There are 9 hidden switches. A switch that is on adds its own fixed numbers to the row, and there is some noise. The rows also spread widely along 14 directions, which tell nothing about the answers.
Some rows, each with its switches (1 for on, 0 for off) after it:
9	5	-7	-36	-8	-12	-6	38	-18	-8	42	-18	-7	3	34	-9	20	22	-14	53	3	-20	-8	-27	0 -> 0 0 0 0 0 0 0 0 0
10	12	-12	39	44	-27	30	-13	24	-15	-6	-24	22	-5	-6	-16	10	-9	33	-47	10	-37	6	20	7 -> 1 1 0 0 1 0 0 0 0
-25	32	12	-15	56	-1	-58	1	39	10	-19	7	3	-8	26	12	-2	-18	-39	1	8	8	-3	-15	14 -> 0 1 0 1 1 1 0 1 0
-5	50	59	-10	28	27	-18	-20	9	16	24	13	-35	2	37	-5	5	-15	-26	-6	-8	-12	-23	-34	13 -> 0 1 0 1 1 0 0 1 0
-55	56	3	44	39	38	2	-5	-39	-3	43	-21	-44	42	36	-6	-14	34	-32	-10	31	-26	-43	17	16 -> 0 0 0 0 1 1 1 0 1
12	27	2	25	12	9	-23	-1	2	-22	-3	-21	32	13	-28	0	-2	-48	-12	2	2	-16	-27	-7	-19 -> 1 0 0 1 0 0 0 1 1
13	36	-5	-14	-8	9	0	26	-38	-6	27	11	10	30	14	6	39	-15	-8	-18	38	20	8	-5	3 -> 0 0 0 0 0 0 0 1 1
21	12	-18	9	3	-27	31	-9	-15	0	72	-10	28	14	16	34	-17	-4	4	24	25	-15	-16	10	0 -> 1 0 0 1 1 1 1 1 1
-51	2	4	1	-5	-1	-15	-20	53	5	2	19	35	20	31	13	-2	-12	-1	15	11	18	-7	-9	39 -> 0 0 0 0 1 0 0 1 1
33	8	-14	1	3	5	-11	15	29	9	-3	-12	27	-15	-28	-5	-2	-42	12	6	5	2	28	-5	-10 -> 1 0 0 0 1 0 1 0 0
-28	19	-2	32	22	9	-65	41	11	-10	8	14	32	-2	-32	18	5	-29	-47	-24	-5	4	-48	11	1 -> 1 0 0 1 1 1 0 0 0
15	23	53	4	-16	5	18	13	-34	6	26	16	5	29	12	1	-14	16	-21	-25	-6	22	-52	-10	10 -> 0 0 0 1 0 0 1 0 0
-20	36	15	-19	30	-21	-40	0	21	16	27	15	-7	8	14	26	-15	-37	-36	39	8	-11	2	-16	11 -> 1 0 0 0 1 0 0 0 1
-24	14	-15	8	14	2	-14	27	-9	18	18	-19	2	-4	-10	-20	27	13	19	-9	22	-5	20	3	17 -> 1 0 0 0 0 0 0 1 1
-8	0	25	2	-26	26	-22	-10	-30	35	32	-26	-4	31	11	17	-33	-21	-21	38	33	42	-17	-31	14 -> 1 0 1 1 0 0 1 1 0
-1	21	-23	16	-25	-22	2	13	46	17	22	16	54	18	-7	31	-15	-42	17	19	9	11	10	12	25 -> 1 0 0 1 1 0 0 1 0
-15	10	34	-7	18	10	-40	-2	-13	19	19	19	18	4	-5	15	-36	14	-45	4	12	16	-40	31	-21 -> 1 0 0 1 1 1 1 1 0
2	45	17	-37	27	-30	-38	11	-13	24	22	15	1	31	32	42	-57	-1	-63	70	18	5	-18	-1	-3 -> 0 1 0 0 1 1 0 1 0
-26	18	44	-8	1	16	-28	8	-13	9	66	24	-8	-1	18	13	1	6	-37	18	-10	-8	-55	-23	18 -> 1 0 0 0 1 1 0 0 1
-9	-15	-3	6	22	-3	-4	-20	35	14	50	6	-11	-12	33	34	-25	-7	-33	18	2	4	-7	-22	14 -> 0 0 0 0 1 0 1 0 1
9	42	-13	14	66	-5	-8	18	1	-17	22	7	-9	-29	-5	-5	13	6	-12	-56	2	-29	-8	40	-25 -> 0 0 1 1 1 1 0 1 0
72	-21	28	-19	-6	3	13	17	-17	12	56	7	14	-28	6	15	9	-3	-16	-13	-3	17	-15	-39	-7 -> 1 1 0 0 1 0 0 1 0
-20	57	14	16	11	21	-16	-2	9	19	18	15	-7	7	-27	-3	-9	-26	6	0	-6	-24	7	15	5 -> 0 0 0 0 1 1 0 0 1
58	-15	17	11	49	9	12	-48	26	4	28	-1	-13	-39	20	32	-17	-31	-26	-39	9	14	4	-19	-15 -> 1 1 0 1 0 0 0 1 1
67	-14	0	7	-7	4	39	36	-12	0	14	-26	37	-19	2	-6	0	18	13	-32	-5	32	-16	-45	13 -> 0 0 0 1 1 1 1 1 0
-17	-16	9	-9	3	4	-10	-19	32	-2	10	-4	16	-4	17	-2	-14	9	-7	32	-2	0	-13	-7	-1 -> 0 0 0 0 0 0 1 0 1
57	19	-10	-9	19	-11	-13	17	4	13	53	0	-13	-14	17	54	-27	-55	-40	18	11	29	2	-40	5 -> 1 0 1 1 0 1 1 0 0
-34	45	18	39	32	9	-17	50	-6	26	18	-24	-1	-27	-39	-42	26	16	29	-37	-37	-34	-24	-30	36 -> 0 0 0 1 1 1 1 1 1

New rows, each followed by its switches (1 for on, 0 for off):
39	2	4	-2	-19	4	5	40	-36	7	34	-8	7	9	-3	5	-5	6	-19	4	12	18	-11	-13	-4 -> 1 0 0 0 0 0 0 0 0
-51	59	29	19	27	-18	-18	13	-8	8	-26	0	29	53	-4	-12	-21	0	-11	-8	15	3	-30	5	26 -> 0 0 0 0 1 0 1 1 1
-29	-19	5	15	18	-12	-26	-19	15	-2	28	20	29	-4	-15	21	-6	-9	-25	-13	12	-4	-22	36	-10 -> 1 0 0 0 1 0 0 0 1
-15	17	11	-3	16	16	6	-10	18	12	-18	-6	-17	6	23	-22	-17	19	10	-12	19	16	23	14	12 -> 0 0 1 0 0 0 0 0 0
-36	9	0	13	35	-20	-23	24	5	25	53	-1	-21	-1	41	30	-5	14	-47	0	5	4	-30	-27	35 -> 0 0 0 1 1 0 1 1 0
19	-6	-24	-8	13	34	-17	29	-15	-11	21	-37	-4	5	48	3	8	12	-45	14	34	27	-15	-40	-8 -> 0 0 0 1 1 0 1 1 0
-2	31	31	25	13	-11	-2	26	-9	-4	-25	-25	18	21	-11	-23	-12	1	0	-19	-8	-1	-35	-20	20 -> 1 0 0 1 0 0 0 0 0
-13	-19	-8	7	-23	35	-16	25	-17	45	58	-10	-24	-6	10	4	10	23	-5	9	25	21	14	-4	23 -> 1 1 0 0 0 0 0 0 0
17	35	-14	19	8	6	-18	9	0	7	-6	-13	15	28	-24	16	-47	-43	-24	19	19	17	0	13	-19 -> 0 0 1 0 0 0 1 1 0
12	53	32	-5	44	-19	3	18	0	7	-4	12	-13	4	6	-15	3	-8	-11	-37	-2	-5	0	-8	9 -> 0 0 0 0 1 0 1 0 0
11	34	34	26	4	16	1	-9	12	5	5	-10	3	19	1	5	-50	-29	-22	10	-15	3	-39	-35	10 -> 0 0 1 0 1 0 0 1 0
52	-13	-26	-17	-37	9	8	51	20	22	12	3	31	-4	1	16	-31	10	-8	29	3	53	22	-9	3 -> 0 0 0 0 0 0 1 0 0
-4	27	7	11	10	-23	10	3	27	26	-11	-4	11	-10	-30	-21	-14	-6	36	-3	-16	-24	23	13	10 -> 0 0 0 0 0 0 0 1 0
21	-1	-9	18	49	20	-27	-20	24	-5	29	-12	-12	-31	13	35	-27	-31	-44	-9	9	14	-15	-20	-11 -> 1 0 1 1 0 1 0 1 1
13	1	15	-19	10	24	-15	14	-27	40	12	-1	-34	1	16	4	-2	5	-30	-19	35	45	34	-19	6 -> 0 0 0 0 1 0 0 0 0
-17	-1	22	7	33	-31	17	-11	55	26	13	6	-3	-8	54	13	-32	24	-2	-3	-3	10	-4	-23	58 -> 1 1 0 0 1 0 0 0 0
-24	14	16	39	-11	62	-15	-50	27	-20	-10	16	12	28	-10	3	-6	-39	-17	-32	14	6	-29	41	-23 -> 0 0 0 1 0 0 0 0 0
20	-3	21	3	-5	17	-8	15	-63	7	87	18	1	0	-8	30	-15	24	-48	-10	15	6	-50	24	-26 -> 1 0 0 1 1 1 0 0 1
8	4	25	-8	55	-22	-16	5	12	-6	-13	-5	16	-25	5	-5	-9	-1	-12	-25	3	15	-9	-25	13 -> 1 0 1 0 1 1 0 0 1
7	23	-34	-5	33	-28	-23	53	-4	2	45	3	-4	-6	13	25	-2	9	-36	9	15	-3	6	18	-4 -> 1 0 0 1 0 0 0 0 1
1	0	10	19	-39	47	-17	0	-5	24	26	-5	8	18	-16	6	-9	-23	-3	17	14	15	-5	-1	4 -> 1 1 0 0 0 0 0 0 0
10	8	21	12	-17	52	-11	9	38	24	12	-12	-1	-16	7	-3	-46	-4	-6	22	-24	31	-20	-45	23 -> 0 0 1 1 1 1 1 0 0
-37	-1	-23	4	53	13	-50	-37	22	-33	9	2	10	3	19	8	45	-31	-30	-27	52	-23	0	54	-34 -> 1 1 0 1 1 0 0 0 0
-13	36	31	18	26	16	-2	24	5	15	-47	-15	-1	18	1	-36	-42	46	-7	-26	-4	21	-15	13	11 -> 0 0 0 1 0 0 1 0 0
1	-3	-24	16	9	-9	39	-15	14	-10	50	-19	4	-1	32	-5	31	-4	31	-11	24	-28	6	-2	17 -> 1 0 0 0 1 0 1 0 0
9	30	10	8	70	-17	-30	5	5	-12	-27	-21	15	-8	-10	-3	-45	-3	-37	-11	-1	-4	-30	9	-28 -> 0 0 1 1 1 1 1 1 0
-24	26	-3	-6	-19	27	-23	16	-19	26	43	-5	-9	26	20	16	18	-18	-6	25	31	20	11	-32	35 -> 0 0 0 1 1 1 0 0 1
10	21	-18	-5	-1	32	-29	36	4	4	50	6	-4	-12	23	19	1	1	-36	21	5	9	-21	-7	0 -> 1 0 0 1 0 1 0 1 0
11	69	-7	20	102	-13	-18	11	22	-22	-4	-30	-26	-5	29	-3	-18	-17	-31	-9	7	-29	-12	-15	-1 -> 1 1 1 0 0 0 1 1 1
55	0	-40	-8	-9	30	-21	71	-28	11	53	4	9	-23	-18	14	19	0	-31	-12	23	24	16	9	-30 -> 1 0 0 0 1 0 0 1 0
-52	30	13	39	17	-17	-7	12	0	-20	11	-6	40	30	-2	-8	-3	9	-3	-9	-3	-30	-70	13	27 -> 1 0 0 0 1 1 1 0 0
10	42	43	3	70	10	8	-42	-37	-3	-17	-18	-23	5	-5	-27	-26	16	-11	-43	24	-18	-3	33	-38 -> 0 0 0 1 1 1 1 0 1
-29	28	11	15	12	39	-23	-6	41	-7	5	8	7	-2	11	-16	-22	23	-7	20	-11	-25	-35	39	-5 -> 1 1 0 0 0 1 0 0 0
-4	20	43	-7	19	-22	4	-37	17	24	40	30	-20	-6	18	19	25	-53	1	-28	8	-6	12	-28	32 -> 1 0 0 0 1 0 0 0 0
-15	35	25	-12	28	7	-73	34	3	34	-20	-15	-8	7	-11	-6	-24	-21	-44	39	4	9	2	-29	8 -> 1 1 0 0 1 0 0 0 0
41	-43	-7	-21	-8	14	-6	-60	-10	10	72	25	18	-30	-31	33	1	-37	-10	5	34	-7	27	56	-73 -> 1 0 0 0 1 0 0 1 1
-37	14	-7	49	-2	48	12	-12	11	3	40	-23	-15	26	38	-3	-25	27	-12	12	17	-13	-40	1	23 -> 1 0 0 0 1 0 0 1 0
-13	43	27	-8	41	3	-15	7	-4	-31	-5	-18	12	11	28	-27	10	12	-18	2	-5	-29	-55	-20	-4 -> 0 0 0 1 1 1 1 1 0
-17	-15	-20	20	-22	53	-27	-5	-19	14	44	-2	-17	9	-14	14	-2	-13	-23	-1	34	20	5	29	-18 -> 0 0 1 0 0 0 0 0 0
-14	-12	-3	2	11	-18	16	-8	6	26	38	-22	-9	-14	14	-5	-22	39	11	32	0	-21	7	-3	10 -> 0 0 0 0 0 0 0 1 1
12	42	29	20	27	23	-11	26	-2	15	9	2	1	-1	-7	-14	-2	-3	-9	-39	0	2	-21	-8	9 -> 1 1 0 0 1 0 1 1 0
39	27	-1	-8	36	-10	-6	13	24	28	-22	-31	-2	-20	-15	-16	-24	-13	18	9	-2	-5	54	-16	-3 -> 0 1 0 1 1 0 0 0 1
-19	12	9	-16	9	12	-5	-7	41	-39	13	2	23	5	46	-17	9	18	-8	29	-10	-24	-35	-1	-4 -> 0 0 0 1 1 0 0 0 1
26	28	-26	11	75	7	1	18	98	-7	-13	20	-1	-56	31	3	-34	25	-23	-37	-27	2	14	16	-6 -> 0 0 0 1 1 0 0 1 1
-8	-14	37	-38	11	-21	-18	-21	-66	33	79	7	-16	-14	-5	8	44	-2	-6	-7	35	-12	10	4	-16 -> 1 0 0 1 1 0 0 1 1
34	-4	19	-40	24	-14	-11	0	-20	-11	43	17	9	-15	30	13	37	3	-25	-19	23	2	-12	10	-24 -> 1 1 0 1 0 0 0 1 0
17	46	-26	9	51	22	-3	-19	62	-15	-18	-6	-16	-23	6	-14	-23	-23	3	-1	-1	-28	29	34	-32 -> 0 0 1 0 0 0 0 1 0
